The first 8 rows are patterns. Each new row is the sum of 3 different patterns, raised or lowered, with some noise. Before adding, each is slid sideways (what falls off one end comes back at the other) and multiplied by a number that may be negative. Names go in the order of the patterns.
Known rows, each followed by the names of its patterns:
[ 0.30  2.30  3.11  0.97 -0.36 -0.19 -1.04 -0.97 -2.27  0.46 -0.82 -1.41
 -3.17 -0.91 -1.76  0.63  0.64  0.23 -2.12  0.42  0.42 -0.52  1.24  1.26
 -0.22  1.07 -0.64 -1.18 -1.20  1.00  1.10 -0.84] : (0)
[ 2.12  0.77  0.11  2.49  0.92 -0.94  0.77  0.52 -0.32  0.61 -0.34 -0.81
 -0.15 -0.76 -1.60 -1.45  0.09 -3.06 -0.55  2.50 -1.63 -0.40  0.29  1.26
 -0.89  1.47  1.24 -1.29 -0.90  0.98  0.33 -1.46] : (7)
[-1.80 -0.34  0.48 -0.56 -1.08  0.00  0.11 -0.92 -1.50  3.22 -0.52  2.76
 -1.68  1.41  1.97 -1.90  0.66 -0.49 -0.34 -2.83  0.07 -1.79 -1.22 -0.06
  0.22  1.58 -0.34 -2.28  3.49 -0.15  0.94 -1.87] : (2)
[ 0.50 -0.50 -2.35  0.93 -0.15 -2.96 -0.78  0.34  1.47 -0.35  0.32 -1.82
 -1.25 -1.54 -1.81 -1.41 -0.41 -0.68  1.14 -1.21  1.11 -0.32 -0.10 -0.17
 -0.22 -1.27 -0.79  0.86  1.14 -0.61  2.01 -0.56] : (1)
[ 1.34 -0.22  0.83  0.35  0.56  1.32 -0.26 -0.45 -0.15  0.43  0.15  1.75
 -1.31  0.44 -1.60 -0.35  0.35  0.35 -1.23 -0.59 -0.78 -3.20  0.66  0.52
 -1.59  0.60 -1.79  0.14 -1.05 -0.50 -1.59  3.07] : (6)
[ 0.03  1.03 -0.37  1.42  0.75  0.55 -0.80 -0.62 -0.47  0.61 -1.48 -0.10
  0.00  0.25  0.61 -1.64  0.02 -0.79  1.01 -0.03  1.23 -0.34 -0.45  2.18
 -1.69 -1.40 -0.27 -0.42  1.40  0.65  2.99  1.27] : (4)
[ 0.95  0.86  1.38 -0.25 -1.91  0.13 -0.19  0.82 -0.83 -0.60  0.05  0.91
  2.53 -0.59 -0.17 -0.59 -0.34  1.34 -0.98 -0.27 -0.63 -1.94 -1.73 -2.02
 -0.22  0.10 -0.05 -1.79  0.56  1.16  0.29  0.98] : (5)
[-2.67 -0.63  1.40 -0.53  1.17 -0.08 -0.24 -0.38 -0.39  0.10 -0.80 -1.61
  0.30 -0.23  1.25  0.43  0.38 -0.71 -1.37  0.39  1.58  0.13 -1.06 -0.55
  0.44 -0.27 -0.52 -0.49  0.23 -0.19  1.82  0.62] : (3)

New rows. What belongs after each?
[-0.80 -4.99  1.79 -3.04 -1.93  1.74 -0.78  0.49 -0.84  0.58 -1.71  2.10
  0.30 -2.29 -0.28 -3.59 -1.04  0.10 -6.95 -0.26 -0.82 -1.50  0.21 -1.02
 -0.06 -0.48 -0.10 -3.13 -3.64 -0.91 -0.94 -4.84] : (2) (1) (5)
[-2.94 -2.12 -1.35 -0.05 -0.62 -0.84 -2.64 -2.21 -2.87 -0.06 -0.09 -0.34
  0.35  0.20  2.18  0.55  2.12 -0.15 -2.01  1.84 -1.46 -3.74 -2.49  0.41
  1.99 -2.06 -0.85 -0.76  1.67 -3.06 -2.75  0.07] : (0) (7) (1)
[-2.71 -4.44 -4.25 -0.25  1.00  2.08  1.69 -0.73  2.66  0.72  3.54  2.41
  0.42  1.42  1.93 -0.30 -0.51  2.41 -0.15  0.99 -0.31  3.22 -1.98  3.44
 -2.93  2.85  4.05 -2.05  1.99  0.57  1.36 -1.67] : (0) (2) (4)
[-0.90 -3.48 -1.36 -2.30 -2.63 -1.07  0.76  0.34 -0.56 -3.91  0.74 -0.23
  0.00 -3.23 -1.75  0.29  0.70 -1.74 -1.47 -1.17 -2.07 -3.38 -3.70  0.07
 -2.22  0.32 -2.30 -0.54  2.69 -2.75 -0.39 -1.86] : (2) (1) (5)
[ 3.22  4.47  2.86 -0.75  4.56  2.46  2.37  3.42  1.79  0.10  0.83  2.54
  4.35  1.31  2.51  2.39 -1.80  0.64  0.55 -1.53 -0.25  2.44  0.46  2.26
  3.96  2.44  4.72  3.29  3.52  4.81  5.33  2.61] : (0) (7) (5)
[-3.87 -1.00 -1.74 -3.54 -4.06 -2.93 -3.18 -2.95  0.00  1.23 -2.57 -1.15
 -0.62 -2.80 -2.74 -3.75 -1.53 -2.95 -3.15 -0.69  0.41 -0.06 -2.31 -2.47
 -5.11 -1.57 -5.31 -0.80 -4.75 -2.42 -3.96 -3.24] : (0) (2) (1)
[-0.13  2.21 -0.47 -0.13  1.83  3.93  1.98  0.55  2.85  0.11  0.82  2.32
  0.74 -0.12 -0.94  1.34 -0.67 -0.93  0.45 -0.58  0.43  0.94 -1.94  0.57
 -1.12  1.11  0.28  2.15  1.84  0.10  3.23  2.51] : (7) (1) (4)
[ 1.45 -0.72  0.42  3.97  1.01  3.59 -1.35 -3.55  1.94  1.36 -0.07  0.47
  0.30 -1.21 -0.48 -0.56  4.73 -1.29  2.93  0.24  0.66 -0.79 -2.42 -1.07
 -1.49  0.47 -3.23 -1.09 -0.91 -1.07  0.52  0.76] : (7) (2) (6)
[ 0.89  0.16 -0.49 -0.84 -0.84 -0.36 -1.59  0.27  0.95  0.51 -0.73 -0.34
  0.00  0.64  0.09  0.70  0.18  2.28  0.88  0.47  1.37  0.58  0.28  2.66
 -0.81  2.46  0.44  1.92  2.31  0.86 -1.18 -0.98] : (6) (4) (5)
[ 1.53  0.93  2.00  0.18 -1.08  1.88  2.12 -0.96 -0.07  1.82  0.93  1.29
  1.49 -0.47  1.25 -0.97  0.56 -0.42  1.20  0.85  3.56  1.55  0.94  1.88
  1.98  2.23  0.87 -1.62 -0.13 -0.70  0.67  0.15] : (1) (4) (5)
[ 0.71 -1.42 -0.31  1.92  0.94  0.22 -1.51 -0.98 -2.32 -2.75  0.09 -0.77
 -3.87 -0.94 -3.10 -1.14 -1.25 -2.12 -0.28 -0.71 -0.37 -0.27 -0.44 -0.12
  2.21 -2.34  0.87  0.40 -0.16 -4.18 -1.25 -0.04] : (2) (6) (5)
[-1.30  1.07 -0.16 -0.47 -1.86  1.78  1.82  1.60  3.07 -0.99  0.48  0.15
 -1.66  4.28 -0.51 -1.26  0.76  1.03 -3.22 -1.59  1.55 -1.78 -2.02  2.09
 -0.13 -0.81 -0.29  0.94 -1.02 -0.78 -0.83 -2.27] : (7) (6) (4)
[-1.16  1.31 -1.66 -1.98 -0.28 -0.11 -3.06 -3.64 -0.93 -0.98 -1.15  1.20
  0.47  3.03  0.46  1.54  0.43  3.19  0.99  0.81  0.26 -1.30 -1.04  0.93
 -0.29 -1.97 -1.09 -0.31 -0.83  0.61 -1.00 -0.92] : (0) (7) (3)
[-0.73  3.72  2.31 -0.69 -1.01  1.68  2.25 -1.22 -1.49  0.29 -0.52 -3.54
 -0.68 -2.22  2.34 -0.78 -3.21  2.42 -0.74  1.13  0.21  3.29  0.41  2.59
  0.95 -1.01  0.08 -2.50  0.04  1.62 -5.30  0.24] : (2) (1) (5)
[-0.66  1.31  1.70 -3.11  2.52 -1.60 -1.48 -3.53 -2.96  0.24  0.00 -1.79
 -2.64  0.86  1.22 -1.14 -0.28  3.53  0.43  2.96 -1.59 -1.98  0.92 -0.14
  1.37 -2.28 -0.76 -3.17  0.55  0.75 -1.40 -0.30] : (2) (5) (3)
[-1.51 -0.78  1.18 -0.91  2.55 -1.17  1.11 -2.06  3.91  0.43  1.11 -0.48
  2.50  3.66  0.49 -0.45  1.62 -2.66 -2.40  0.29 -4.02  0.76 -0.63 -2.54
  0.97  1.40  0.61  4.14  0.47  1.06 -2.11 -2.21] : (2) (1) (4)
[-1.75 -1.57 -2.00  0.97 -1.21 -4.60  0.79 -3.36 -2.87 -1.05 -2.34 -1.59
 -2.60  1.46  0.98 -3.29 -1.41 -1.91 -3.46 -3.03 -3.02 -4.43 -3.03 -1.88
 -3.25 -3.27 -0.97 -2.25 -0.66  0.07 -2.74 -0.42] : (7) (4) (5)
[ 1.47 -0.75 -2.04 -0.27  0.95  4.09  0.98  1.93 -0.41  3.07  1.95  0.32
 -0.55 -2.22  1.49  4.07 -0.63 -1.13 -1.57  4.30  1.74  2.46  1.98  2.43
  2.74  0.56  0.69  0.81  1.83 -1.63 -0.04 -0.26] : (2) (5) (3)
[-3.44 -1.37 -2.18 -2.49 -4.39 -0.10 -1.63 -0.36 -3.32 -3.88 -1.09 -1.54
 -2.82 -2.20 -3.66 -0.43 -0.12  1.19 -1.74  0.38 -1.59 -3.94 -0.92 -1.83
 -2.90 -3.17 -1.97  0.61 -3.42 -2.30 -5.34 -4.63] : (1) (5) (3)
[-0.78  1.00 -2.35  4.44 -0.29 -0.65  1.27  1.50  0.73  1.88  0.19 -1.01
 -1.31  0.83 -2.11  2.32 -1.77  2.10  1.32 -2.85  0.19  4.25 -0.62 -0.11
 -2.12 -2.79  0.07  2.04 -0.19  1.64 -0.70  1.64] : (1) (6) (3)
[ 3.29  5.75 -2.45  3.23  3.17  3.21  3.43  1.06  1.01  2.12  3.56  1.91
  2.34  3.12  2.81 -2.18  2.57 -3.83  3.62  0.86 -1.29  3.06  1.16  2.93
  2.12  5.51  1.57  1.61  2.43  0.91  1.97 -1.15] : (7) (2) (1)
[ 1.05  0.24 -0.47 -0.46  2.63  0.07  1.78 -0.07  2.93  2.50  1.20 -1.92
 -1.25  1.81  0.79  0.13 -0.88 -0.78 -1.59 -0.18 -0.31 -1.68  1.73  0.46
  0.38  0.92  1.07  0.43 -1.52  0.03  1.80  0.95] : (6) (4) (5)
[ 3.14  1.93 -2.52  0.14 -1.39  2.88  3.97  1.46  1.23  2.24  0.39 -0.18
 -0.98  1.14  0.40 -1.12  1.44 -2.44  0.68  0.93 -0.88 -1.11 -3.59  0.26
 -1.37  2.82  0.24  2.44  4.82 -1.11  0.57  2.82] : (0) (2) (1)
[-1.25 -2.90 -1.29  0.25  0.69 -2.62  0.07 -2.47 -0.33  0.28 -0.92  1.57
 -0.46 -0.10 -0.96  0.78 -0.84  1.93 -0.42 -0.62  0.29 -2.87 -1.25  0.20
 -4.15 -0.57 -0.24  1.85 -0.50 -2.26 -0.82 -0.06] : (0) (2) (3)
[-2.49  0.18 -1.37 -2.16  1.99 -0.42 -2.58 -0.65  0.41  1.27 -1.50 -2.31
  0.23 -1.63  1.67 -4.30 -1.53  0.09 -6.71 -2.33 -0.61 -2.90 -3.02 -0.38
 -2.41 -1.97  1.64  0.70 -0.11 -1.04 -0.68  3.14] : (7) (2) (5)
[ 0.39  1.92 -0.93 -0.31  3.02  0.32  3.10 -3.12  3.41  3.58  0.36  0.76
 -0.87 -1.55 -4.95 -0.36 -0.79 -2.39  0.46 -1.03 -1.11  0.06 -0.45  2.98
  1.20 -0.53  0.34 -1.80 -0.17 -0.50  1.59  1.92] : (2) (6) (4)
[ 0.00 -0.31 -0.59  5.74  1.85  0.30  0.34  2.26  1.71  0.05  3.36  1.10
  1.75  0.31 -1.13  0.05 -0.48  1.43  1.99 -0.20  2.00  4.48  5.59  2.96
  0.94  1.95  1.77 -1.90  1.76  2.33 -0.10 -1.43] : (0) (7) (6)
[-2.71  1.89 -0.16 -3.17  0.45  0.03  1.16 -0.88  1.41 -0.85 -1.50 -0.25
  1.16 -2.03 -1.12  0.31  3.62 -3.55  2.29  0.54  0.56  0.87  1.31 -0.50
 -0.95  3.43  1.73 -0.05  4.35  1.83 -2.18  0.85] : (7) (2) (1)
[-0.35 -1.62 -0.18 -3.70 -1.10 -4.30  2.11  0.16 -3.07  1.67 -1.53 -1.80
  0.48  0.49 -1.78  0.02 -1.97 -3.05 -2.91 -3.12 -2.03 -0.62 -4.98 -2.96
 -1.48  1.99 -0.29 -0.62 -0.79  1.07 -1.15 -1.67] : (7) (2) (5)
[ 0.62  0.61  0.14  4.57  0.78  1.11  1.77  3.46 -0.91  6.78  1.16  2.13
  0.50  2.26  0.30  1.13 -0.48 -0.35 -1.64  1.12 -1.22  0.01  4.56  2.52
  2.77 -2.77  1.36  2.56 -5.03 -1.23 -1.31  1.17] : (0) (2) (1)
[ 1.06  0.21  2.21  2.37 -0.88 -0.56  1.46  1.98 -0.98  1.26 -2.36  0.24
  0.43  1.90  4.03  1.31 -0.70  3.02  1.49  1.80  0.46 -0.71  0.04  1.31
 -0.38 -0.52 -1.49 -0.54  2.49  1.53  1.42  0.89] : (2) (5) (3)
[-0.06  0.18 -1.41 -1.64 -1.38  0.24 -1.23 -3.38  3.05 -1.79  0.87  0.99
 -0.02 -0.77  1.89  2.33 -1.03 -1.69  2.16  1.57 -3.34  3.62 -0.09  2.46
  1.65 -0.57  0.50  1.31  0.49 -0.71  2.37 -0.99] : (7) (2) (5)
[ 0.47 -1.18  0.29  0.34 -0.05  1.08  1.58  0.69  0.89  0.47  1.42  2.08
  1.93  2.78 -0.57  4.52  2.52 -0.18  1.01  0.96 -0.51 -0.15  1.17 -2.35
  1.36  1.44  0.29  1.25 -0.34 -2.87  0.28  1.38] : (7) (2) (4)
[-1.48  1.24 -2.74  2.02  3.97 -0.82  0.06  1.47 -0.32  0.60  0.84 -0.97
  1.28 -2.31  0.81 -2.50  1.85 -0.78  0.04  5.23  0.46  0.63  2.76  2.91
 -0.78  2.47  1.30 -0.39 -2.45 -1.68 -2.30  0.82] : (7) (2) (5)
[-2.10 -2.04 -1.77 -0.80 -0.38 -4.13 -3.00 -1.30  1.28  0.94  0.32 -3.06
 -0.98 -0.51 -1.89 -2.10 -3.26 -1.76 -5.16 -1.53 -3.78 -2.22 -2.01 -2.41
 -1.07  0.09 -2.20  0.68 -1.33  0.32 -2.37 -2.24] : (2) (5) (3)
[-1.40 -2.60 -2.65 -1.04 -1.82 -0.67 -2.09 -1.56 -3.09 -5.12  0.48 -2.72
 -1.89  0.80 -2.28 -1.25  1.24  2.40 -2.59  0.84  0.89 -1.79 -2.24 -0.98
  0.50 -0.54 -0.65 -3.52 -2.73 -1.56  0.06  0.94] : (0) (7) (6)
[-4.79 -3.31 -4.76 -2.55 -1.19 -2.00 -4.96 -1.26 -1.01 -4.23 -1.31 -0.09
 -4.47 -3.09 -3.81 -6.16 -4.25 -2.10 -2.65 -4.00 -2.07 -0.97 -0.90 -1.33
 -3.37 -1.78 -2.34 -1.65 -5.08 -0.21 -1.71 -7.12] : (0) (7) (4)
[ 0.77  2.73 -0.96 -1.20  0.70 -0.29 -0.50  2.12  3.22  1.33  0.10 -0.21
  2.71 -0.10  4.68  0.49 -0.84  2.70  2.54 -0.47  0.66  1.07  0.82  0.76
  0.84  2.98 -1.55  1.69 -0.63  0.29  3.31 -3.18] : (7) (2) (3)
[ 3.07 -0.09  1.08  1.05  2.90  2.95 -0.60  3.66  1.49  2.02  0.22  3.23
  5.15  1.23  4.20  3.78  0.37  1.11  0.87 -0.32  1.41  2.38  1.64  2.76
  0.23  0.90 -0.60  2.68 -2.83  2.73  2.13 -0.48] : (7) (1) (4)
[ 4.10  1.58  2.48  0.61  1.18  2.31  0.73  1.05 -0.14  1.53 -2.22 -0.26
  0.17  3.33  0.02 -1.47  2.25 -0.39  0.46 -0.55 -0.69 -0.32  2.90  1.29
  1.27  1.39  0.72  0.94  3.38 -0.53  3.37  1.82] : (0) (7) (2)
